The groups are shells around one centre, one inside the other: the same stretched ball of 4 dimensions in 8 sizes.
In the rows, 128 means zero.
Known rows, each followed by its group:
[150 201 137 112 128 145 136  40 147 125  96  94 170 189 117  61]	(3)
[102  67 125 159 129 134  97 213 155 122 143 151  48  67 165 205]	(7)
[182 198 145 140 131 191 140  10 194 154  96  67 179 189 116  96]	(5)
[ 84 131 114 106 115  74 105 155  92  88 114 148  91 127 141  85]	(1)
[146 178 132 126 123 146 126  53 156 130  98  92 148 171 122  83]	(4)
[ 81 127 118 107 130  90  97 172 112  89 111 156  57 103 142 104]	(2)
[133 114 122 152 100 123 119 110 137 132 127 105 142 148 146 133]	(6)
[108 135 121 115 109  89 126 136  91 102 129 136 148 156 145  91]	(1)
[100  88 125 140 124 114 110 199 124 111 144 155  85  96 162 167]	(4)
[113  54 119 173 102 121 106 191 140 131 153 133  94  95 169 201]	(7)
[ 75  63 117 139 124  94  92 241 115  99 145 173  38  64 168 180]	(5)
[129 149 121 129 105 113 120  82 127 121 109 102 146 166 132  88]	(1)
[132 183 129 105 114 108 139  71 104 111 112 112 185 193 127  53]	(7)
[ 70  96 114 114 122  73  98 213  91  85 132 172  59  92 157 127]	(1)
[118 159 121 110 105  91 130  95  94 106 116 118 167 179 134  64]	(7)
[110 150 134 108 140 119 126 153 117 103 126 151 118 133 143 108]	(5)
[ 89 134 121 103 124  82 115 167  90  89 124 157 104 129 145  93]	(6)
[140 139 136 137 125 144 134 118 142 129 133 120 153 150 145 133]	(0)
[125 130 124 141 117 132 108 107 155 126 109 109 102 131 137 124]	(3)
[167 181 147 140 145 194 130  56 200 148 102  90 136 154 124 123]	(5)
[165 183 143 136 135 179 134  48 183 144 103  87 157 170 123 107]	(4)
[176 178 143 142 122 174 149  40 167 150 118  81 203 193 129 108]	(2)
[118 155 121 118 113 107 116  94 123 111 105 114 127 156 131  80]	(3)
[ 95 146 129 102 142 108 112 164 117  94 117 157  83 116 141 104]	(2)
[135 137 122 139  99 117 125  86 127 127 120 100 161 169 138 103]	(2)
[166 192 142 129 130 169 140  35 169 141 102  84 177 186 121  88]	(4)
[127 128 137 139 142 156 115 145 167 127 123 131  90 110 145 156]	(3)
[108  68 124 159 116 124 108 200 137 123 151 145  86  91 167 193]	(6)
[141 108 126 159 103 135 126 117 143 139 137 106 153 148 151 151]	(6)
[150 117 133 163 116 161 124 109 170 147 131 101 139 139 147 163]	(0)
[126 120 135 144 137 152 114 149 164 128 127 131  93 109 148 161]	(0)
[137 154 127 131 109 125 127  78 133 126 114 101 159 171 133  93]	(0)

New rows, each followed by its group:
[101 127 125 122 133 117 103 157 136 106 115 143  70 107 142 125]	(0)
[132 180 126 110 110 109 132  61 114 114 104 103 173 190 124  54]	(5)
[ 80 116 116 110 120  77 103 181  93  88 123 159  78 112 148 106]	(3)
[128 167 125 118 115 116 121  76 128 116 102 106 142 168 127  73]	(3)
[158 143 137 150 116 158 138  85 158 144 129  97 174 166 141 134]	(4)
[ 90 131 125 110 137 105 103 171 121  95 115 156  65 104 143 114]	(6)
[119  97 120 149 101 110 119 148 120 123 140 125 134 134 155 146]	(3)
[113  84 126 156 122 133 106 181 149 125 139 138  81  94 159 183]	(0)
[ 89 129 120 111 126  93 105 164 109  94 117 151  80 115 143 105]	(0)
[102 124 120 117 110  86 123 154  88 100 134 144 137 145 149 102]	(1)
[148 170 128 128 105 127 137  51 129 129 111  90 189 194 128  75]	(5)
[100  91 122 143 125 119  99 184 141 114 130 145  61  89 155 164]	(0)
[108 126 117 122 101  85 122 133  92 105 129 130 146 155 146  95]	(2)
[107 180 131  91 142 111 121 118 116  95 103 141 111 146 128  66]	(5)
[103  81 117 155 113 118  92 170 149 121 125 130  57  90 154 168]	(7)
[ 80  67 114 141 115  91  94 219 115 102 140 161  52  78 165 169]	(6)
[188 205 150 139 137 200 146  10 198 157  99  69 189 193 116  99]	(7)
[153 219 139 106 137 154 133  23 159 125  83  89 159 190 109  48]	(7)
[ 86  84 116 133 114  88 102 201 106 101 139 157  76  97 160 148]	(0)
[105 129 127 115 125 101 126 166 100 101 137 152 128 135 150 115]	(2)
[168 136 133 165 104 164 135  61 169 155 125  78 182 173 139 139]	(7)
[129 182 129 106 120 115 131  74 118 111 104 112 160 179 125  59]	(3)
[142 132 133 152 126 162 115 102 178 140 115 103 110 130 138 147]	(0)
[178 206 146 126 128 173 153  18 163 144 107  79 214 209 119  77]	(7)
[ 97 130 130 116 146 123 104 174 138 102 117 155  58  96 144 131]	(5)
[129 150 122 130 108 119 117  81 136 122 106 101 135 160 131  91]	(1)
[156 148 141 152 138 185 121  87 197 148 112  97 116 134 134 150]	(1)
[144 139 128 149 114 148 117  81 166 138 110  93 129 148 134 125]	(3)
[ 78 122 116 102 118  68 109 182  79  83 126 163  94 122 149  93]	(2)
[117 104 132 146 136 145 110 173 158 124 134 141  78  96 154 173]	(3)
[131 200 136  97 137 129 133  73 129 109  99 118 150 175 121  56]	(1)
[125  97 132 151 123 138 123 172 140 128 149 138 120 115 160 176]	(1)
[109  72 119 163 111 124  97 176 151 127 134 130  69  90 159 183]	(2)
[129 139 127 127 108 110 136 117 106 117 135 123 175 168 145 104]	(5)
[151 156 128 142 107 142 127  56 153 138 109  85 164 175 130 100]	(1)
[175 148 140 165 120 188 133  56 194 161 118  76 164 163 134 148]	(2)
[116  91 118 157 106 121 103 146 145 127 127 119  91 112 151 157]	(1)
[ 78 117 120 111 135  94  94 189 117  90 115 162  44  90 146 120]	(5)
[107 135 131 116 136 118 120 162 121 105 129 150 106 122 147 123]	(3)
[100  89 112 145 100  95 101 160 119 113 128 130  90 114 153 140]	(2)
[111 152 124 115 126 114 110 114 132 108 103 125  99 136 132  91]	(0)
[ 80  56 109 148 104  83  92 218 109 104 143 156  57  81 167 171]	(5)
[144 148 135 146 133 168 112  89 188 139 104 100 100 130 131 135]	(2)
[ 74 128 120 100 136  85  99 188 103  83 116 168  54  99 144 103]	(7)
[182 190 145 141 124 182 148  21 178 153 109  72 202 198 122  99]	(2)
[161 164 139 147 131 179 124  58 191 147 103  86 135 154 127 125]	(6)
[139 129 136 142 126 147 133 131 145 131 138 123 147 142 149 147]	(3)
